The rows of a group lie close to one hidden flat surface of 9 dimensions, which may be shifted away from zero. Surfaces can cross.
In the rows, 128 means zero.
Some rows, each with its group after it:
[ 91 179 118 115 155 165 186  95 127 128 102 131  71 144 133]
z_416
[183 142  88 146 157  85 146 140 128 131 114 177 105 153 133]
z_416
[122 116  97 151 127 103 133  74 103 164 105 160 149 124 117]
z_992
[115 144 138  80  50 125 171 115  76  80 147 143 162 169 100]
z_102
[134 152  68  93 151 114 169 130  90 132 135 161 152 179 144]
z_992
[101 136 186 134 115 143 142 165 155  93 101  74 123  56 112]
z_102
[138 185  86  91 212 149 143 148 132  97 137  97 101 116 154]
z_992
[138 109  76 127 108  82 156 126  83 179 134 117 203 112  97]
z_416
[184 158  81 124 152 156 117 115 110  95  54 130 113 163 123]
z_470
[ 98 132  70 110 170 165 181 130 105 177  94  93 151  97 143]
z_992
[ 96  97 133 182 153 146 103 124 119 155  92 147 185 100 144]
z_470
[153 125 114 188 136 122 135 166 153 116  89 180 122 146 119]
z_416
[137 149 114  96 134  77 112 121 142  96 130 156 109 192 116]
z_102
[ 95 152  94  86 117 133 120 153 144  62 160 128 156 149 110]
z_470
[135  92  97 138  96 105 134 129 127 163 161 140 149 103 120]
z_416
[137 155 101 159 139 107 102  73 130 137 103 119 118 122  88]
z_470
[101 131 189 224 119 156 130 171 141 155 133 131 148 133 112]
z_416
[139 137  98 154 163 132 121 109 102 145 135 123 161  83 131]
z_470
[136 130 127 171 188  38  78 111 131 121 179 193 168  98 141]
z_470
[172 168 174 171  99 102 152 120 120 127 167 103  90  93  92]
z_102
[107 122 149 114  88 130 175 147 135 142 118 118 110 145 114]
z_992
[134  76 125 121 134 144 107 175 141 128  67 138 161 134 153]
z_992
[117 111 114 139 112 142 110 149 157 132 111 115 134 136 113]
z_416
[104  82 166 174 116 140 125 131 167 154 191 152 106  38 157]
z_416
[127 141 192 107  96 104 151 130 143 125 129  68  81  81 103]
z_102
[ 87 142 155 136  87 153 147 110 122 151 150  62 133 100  88]
z_102
[167 115 124 131 156 107 123 192 147 154 119 100 128 110 136]
z_416
[170 149 131 110 132 119 165 181 136 124 158 107  94 146 128]
z_992
[137 144  74 144 139 161 142 121  69 140 138 156 193 154 134]
z_470
[164 108 118  87  73 147 155  78  93 131 128 145  91 136 139]
z_102
[118 171 170 100 126 130 137 146 156  97 183  74  79 124 118]
z_992
[129 109 107 101 103  95 168 115  95 157 136 169 148 169 134]
z_992
[133 124 109  96  96 100 128  67 135 141 100 135  82 171 105]
z_102
[ 96 120 113  90 136 120 137 125 109 133 172 118 169 106 144]
z_416
[137 156 158 113 141  98  87 106 155  58 107 142  86 139 117]
z_102
[149 125 131  57 116 130 135 104 133 136 130 115  74 177 148]
z_992
[179 118 140 143 173  60 115 174 158 113 124 164 110 100 155]
z_470
[131 116 136 129 129 139 126 103 109 159  99 109 130 133 132]
z_470
[108 153 109 138 100 159 146 143 117 117 134 119 155 178  91]
z_102
[100 164 144 156 142 124  88  94 163  77 100 134 101 131  93]
z_992
[186 169 124 154 124 132 181 206 143 144 151 104  81 169 109]
z_102
[181 111 143  99 143  96  99 112  94 119 109 138 138 123 156]
z_470
[121 147 121 135  98 152 152 128 141 135 131 131  92 191 107]
z_416
[120 109 160  79 156 150  80 136 117  82  81 152 152 177 179]
z_470

New rows, each followed by its group:
[167 120 143 123 118 124 165 185 166 117  59 143  60 161 132]
z_992
[ 55 177 127 127 155 152 150  81  92 140 125 106 162 131 119]
z_416
[116 158  77 124 145 162 125 103  88 113 149 130 176 147 127]
z_470
[116 109 121 145  70 107 133 125 131 148 109 122 148 126  82]
z_470
[ 98 126 126 144  71 182 176 128  98 177 157  75 163 109 100]
z_102
[ 63  98 207  78  86 160 128 127 175 113 103  86  74 116 136]
z_992
[110 146 165  92 118 145 124 146  97  42 188 138 182 107 150]
z_102
[119 125  91 156  70 190 167 123  92 152 112 124 166 153  95]
z_102
[150 111 126 176 152 124 119 135 137 145  64 142 131 115 124]
z_470
[115 183 137 119  88 166 141 140 107  71 174 116 147 190  96]
z_102
[124 121 159  93  82 152  99 131 160  94  98 111  91 201 110]
z_992
[151 154  75 162 116  99 139 142 147 114 110 148 121 152  80]
z_470
[150 116 150 124  77 151  98 147 130 153 155  59 133 165  95]
z_992
[169 134 137 147 110  98 117 143 119 143 176 113 140 132 107]
z_992
[166 165 142 170  95 129 132  94 124 110 111 130  86 135  86]
z_102
[159 124 124 138 147 165 113 125 109 137 207 136 133  96 173]
z_102
[117 138 112 155 158 132 155 187 124 133 126 115 172  95 124]
z_992
[151 137 117 183 177 127 108  98 131 162  70 115 106  96 122]
z_470
[161 178  53 149 169 108 122 131 125  88 151 153 144 109 103]
z_470
[155 101 152 105  97  74 111  98  89 143 137 163 153 176 137]
z_470
[131 146 146 158 159 106  99 129 162 139 151 102 100  99 118]
z_102
[112 125 135 111 159 115 108 151 130 115 185 127 165  99 155]
z_102
[164 108 116  83 108 106 158 185 114 105 162 108 156  66 138]
z_470
[154  82 164 128 114  37 130 149 121 154 166 159 151 101 141]
z_470
[144 127 131  64 100 136 119 137 129  77  78 127 114 207 125]
z_470
[209 139 116 109 169 120 118  90  73 139 118 104 129  82 161]
z_470
[154 124 139 131 151 128 167 168 108 173 135 152 116 193 166]
z_470
[188 112 167 148 198  97 109 118 107 176  96 132 105 102 183]
z_470
[153 134 100  97 150 142  84 107  95  67  97 146 172 133 143]
z_470
[122 142 141 136 178 109 107 123 137 136 139 150 116 167 153]
z_470
[ 80 112 128 107 151 148 125 135 126 130 120 119 166  91 151]
z_992
[137 144 140 162  83 186 139 109  86  88 133 138 160 106 113]
z_102
[ 97 124  90  76 104 144 139  89 137 122 159 138  99 138 129]
z_416
[116 142 107 105 149 159 106  90 138 141  97  82  99 128 124]
z_992
[ 37 148 158 156 110 195 121  98 143 102 146 152 121 158 121]
z_416
[117 118 134 112 136  62 133 127 142 170 160 108 127 105 121]
z_102
[136 122 160 123 154  84  96  64  97 171 159 118 133 118 148]
z_470
[ 90  98 146 129 111 145 160 153 105 180 159 128 166 157 150]
z_470
[ 90  75 111 135  68 125 114 110 135 129 196 176 177  99 124]
z_416
[110 111 110 158 127 161 120 150 175 105  72 157 106 119 126]
z_416
[ 57 161 134  85 128 180 169 127 125  86 146 143 117 167 149]
z_416
[134 129 121  60 130 144  87 107  96  60 107 130 167 157 148]
z_470
[149 101 175 119  72  79 193 166 131 147 151 153  93 140 130]
z_992
[ 94 160 113 125 126 154 104  93 141 161 181  71 108 172  99]
z_102
[156 142 140 111 103 145 136 113 120  99 140 127  88 137 130]
z_102
[232 125 126  95 136  89 140 114  70 145 128 112 114  99 153]
z_470
[165 148 107 133 123 134 151 155 150 155 130 111  69 189 108]
z_102
[155 119 101  84 104 170 131 101 117 107 114 155  89 179 150]
z_102
[107  98 161 137 171 129  73 137 148 107  70 144 151 114 160]
z_470
[120 126 149 122  83 157 156 161 144 157 170  98 103 171 115]
z_416
[ 82  85  90 122 132 133 143  99 104 164  56 163 174 132 141]
z_992
[169 142 144 128 129  98 108  78 117 132 197 130  89 113 139]
z_102
[ 66 133 113 145 114 145 149 144 137 109  69 153 159 160 101]
z_992
[ 74 130 136 105 136 122  70 107 145  79 128 139 157 152 124]
z_470
[166 125 155 135 163  81  91  95 136 138  89 128  88 125 136]
z_470
[ 84 107 173 119 133 134 124 107 111 183 156 121 142 164 154]
z_470
[175 128 126 101 140  71 137 147 112 124 178 150 136 123 146]
z_470
[116  67  92  94  78 139 179 159 140 144 146 134 136  65 137]
z_416
[120 164 141 148 138 196 113 179 135  48 124 130 153 139 128]
z_102
[124 128  89 174 153 201 116 196 128 106 116 149 188 140 139]
z_102
[112 142 124 112 115 204 113 126  99  64 152 147 168 141 145]
z_102
[161 127  81 126  74  92 153 116  99 137 160 112 166  84  77]
z_470
